The same things were measured in two ways. Each way mixes the same 5 hidden numbers, adds some noise and spreads widely along 3 directions of its own, which tell nothing about the thing.
In the rows, 128 means zero.
Some things both ways: the first way, then the second way.
[140 158 110 113 167 111 129 144  99 136  94 118 109]
[ 74 102 112 136 106  95  88 158 171  83 116 133 141 104 154]

[114 121 100 123 146 167 162 217  90 130 100  78 119]
[134  96 122 115  89  82 152 125 160 146 119 149 110 167 104]

[118 195  88 153 112 149 184 117 142 101 133 109 169]
[132  92 184 128 129 153 143 152 137 160 109 162 124 130 122]

[146 217 137 106  67 131 121 129 128 128 150 142 110]
[129 110 143 133 128 140  79 142 146  98 165 159 141 112 128]

[115 172 119 116  91 140 131 138 137 120 135 133 139]
[149 129 168 124 150 148 170 146 112 145  97 151  97 159 122]

[144 146 110 145 142 167 174 108  82 117 144 107 158]
[144 119 177 105 138 148 193 149 119 160 117 107 116 143 126]

[ 69 115  96 166  74 113 124 160 196  95 128 139  92]
[117 150 162 176 161 194 112 140  91 105 136 133 139  95 111]

[ 61 135  62 140 105 161 152 186 156  96 100  94 150]
[138  97 185 128 126 150 156 166 127 166  95 157  96 164 123]

[120 116 128 100 113 151 115 164  88 136 126 125  96]
[111 111 116  97 105 111 114 147 140 137 167 100 136 120 157]

[115 157  79  78  45 195  90 147 112 126 148 107  94]
[135 112 152 153 119 133 121 172 132 101 112 155  75 200 115]

[130 139 126 118 122 127 130 161 118 124 117 141 135]
[119 119 155 113 127 122 168 146 138 128 119 114 130 128 133]

[111 135 132 147 122 164 169 140 109 120 155 111 114]
[168 155 122  91 143 152 147 111  93 178 169 129 126 118 129]

[102  76  83 138 164 119 129 157 113 117  84 117 129]
[101 136 143 118 152 151 147 168 102 149  91 115 110 118 172]

[130 158 166  94 163 119 138 173  85 150  94 137 138]
[106  94  83  66  86  50 155 123 165 179 103 138 126 131 163]

[152 164 148 102 106 142 138 183 112 130 125 141 153]
[137  78 135 103  79  85 154 117 173 163 124 158 130 146 106]

Other things, the second way, with their names:
Q_723: [115 117  96  96  97  85 141 108 150 141 144 120 151 107 132]
Q_964: [141 110 132 130  97  91 169 129 155 120 112 141  94 191  97]
Q_277: [148 134  92  55  99  83 202  91 125 221 146  98 125 133 136]
Q_50: [ 83 139 133 115 152 140 118 168 124 105 118  98 145  79 185]
Q_348: [105 131  97 112 140 141  43 143 120 121 159 159 157  68 179]
Q_630: [ 97 120 130 160 104 121 117 136 149  80 147 107 150 109 106]
Q_13: [119 168 116 147 151 157 144 127  82 148 113 130 114 120 131]
Q_164: [ 96  88 138 115 110 124  65 179 160 108 153 134 142 109 171]
Q_643: [ 95 158  96 153 124 126 116 114 119 105 141 110 152  86 121]
Q_840: [134  84 203 122 124 143 184 155 144 163  84 156 115 148 111]
Q_509: [128 111 110 146  80  95 168  90 143 159 107 158 123 145  72]
Q_881: [109 124  54 120 101  95  89  91 124 175 121 179 130  97 137]
Q_512: [110 130 115 106 134 121 116 145 127 136 126 131 124 115 164]
Q_19: [116  99  74 106  69  81 111  74 156 192 159 164 171  81 107]
Q_28: [147 159  91 129 124 112 156 100 111 134 133 129  95 165 104]
Q_670: [128 119 123 120 105 100 167 109 146 143 123 133 133 126 103]
Q_711: [128 150  76  92 138 129  97 124  94 169 151 147 121 101 175]
Q_281: [122 146 116 140 131 136 125 127 105 141 114 148 111 130 126]
Q_503: [132  88 119 114 120 152  71 159 108 207 113 212  95 138 163]
Q_161: [153 162 135 107 153 156 141 116  92 150 177 105 142 103 130]
Q_634: [135 143 102  99 134 127 124 134 105 157 137 132  98 140 153]
Q_864: [117 160  87  90 128  93 150 121 121 125 141  92 119 125 159]
Q_534: [ 95 123  43 144  75  88  93 101 130 161 133 143 123 120 120]
Q_33: [152 170 159 158 154 161 152 127 108  70 173  91 134 133  89]
Q_353: [121 140 133 155 118 122 178 115 127 111 124 102 126 136  89]
Q_350: [114 123 140  91 134 134 162 144 114 183 111 112 125 115 163]
Q_640: [113 107 111  79 134 131  75 153 116 186 130 175 130  93 202]
Q_287: [ 99  96 130 100 115 103  96 158 164 110 142 135 153 105 166]
Q_467: [128 145  71 133  99  81 143 123 130 130 112 135  68 204 118]
Q_779: [149 151 123 138 124 122 187 101 108 154 106 141  96 162  88]
Q_665: [121 148  72 113 131 120  78 117 115 125 153 148 126 107 156]
Q_430: [136 129 157 144 139 156 142 139 114 134 113 147 110 141 111]
Q_554: [157 155  79  47 131 102 192 100  80 252 117 136  85 148 166]
Q_522: [ 96 116 100 146 104 104  93 126 153 102 138 146 151  97 123]
Q_491: [ 98 102 136 122 100  86 189 126 162 140  87 113 143 116 115]
Q_980: [110 124 129 146 112 122 167 118 129 153 102 133 127 124  98]
Q_977: [124 126  98 151  77  79 176  87 158 116 129 121 121 158  62]
Q_166: [126 175 109 164 150 151 103 138  98  89 133 133  99 140 125]
Q_289: [104 142  79  82 123 108 129 133 102 182 120 122 119 108 181]
Q_47: [163 134 109 113 118 118 152 100 112 169 130 162 101 163 107]
Q_488: [ 99 116 115  87  90  45 209 121 187 100 114  74 141 138 131]
Q_769: [148  85 240 154 148 184 165 163 139 133 101 167 124 142  91]
Q_312: [155 109 161 118 143 149  75 167 140  97 158 178 108 152 144]
Q_278: [121  90 171 146 100 139 154 130 149 141 135 123 152 112  90]
Q_511: [109 129 134 135 132 149 125 141 116 138 129 120 133 107 133]
Q_70: [123 112 158 106 128 124 157 151 137 139 123 129 129 130 143]
Q_748: [123 129  87 117 113  92 116 141 139 107 131 139  98 167 136]
Q_275: [118 108 145  74 139 127 164 179 112 196  88 135  91 146 194]

Some of these things the first way, each followed by its name:
[ 98  75  88 123 116 143  93 184 118 130 112 107  52] => Q_166
[ 89 174  81 130 133 150 145 157 124 123 101  89 108] => Q_164
[159  81 113 158 184 118 153 132  77 130 124 114  88] => Q_643
[118 207  91  88  74 160 122 159 120 126 126 109 111] => Q_312
[167 158 172 137 142 124 165 150  97 129 151 145 133] => Q_19
[158 169 169 112 170 113 155 160  74 150 113 128 127] => Q_488
[139 148 137 135 162 127 151 128  90 138 124 121 110] => Q_881
[103 140 129 114 134 119 117 157 123 127 102 134 105] => Q_512
[105  63  67 128 207 159 159 164  70 124  68  83 161] => Q_275
[102  91 107 146 173 129 155 170 115 122  95 117 145] => Q_350
[163 103 127 130 135 160 143 134  71 127 151 119 116] => Q_779
[163  99 182 114 144 156 137 158  62 149 150 139 127] => Q_277
[188  95 144  89 157 128  95 134  42 151 134 142  87] => Q_665
[137 112  99  94 147 170 117 171  55 143 116  85  82] => Q_748
[ 89 194  66 163  81 147 185 162 196  77 115 106 180] => Q_769
[145 195 149  93 113 109 116 131 110 138 112 157 127] => Q_287
[169  78 134 115 203 144 139 143  24 157 115 108  90] => Q_864
[107 137 142  97 104  79  83 183 150 136  94 172  87] => Q_348
[140 151 135 124 111 170 135 112  68 144 170 105  81] => Q_28
[135  26 142 122 198 162 140 181  44 148 107 116 134] => Q_554
[200 149 154 107  99 164 132 114  60 142 190 132 101] => Q_977
[136 146 115 139 108 134 134 101 118 116 146 136 121] => Q_511
[127 147 126 142 107 131 140 128 133 122 145 142 128] => Q_980
[135 169 134 144 108 156 170 144 120 114 158 116 125] => Q_509
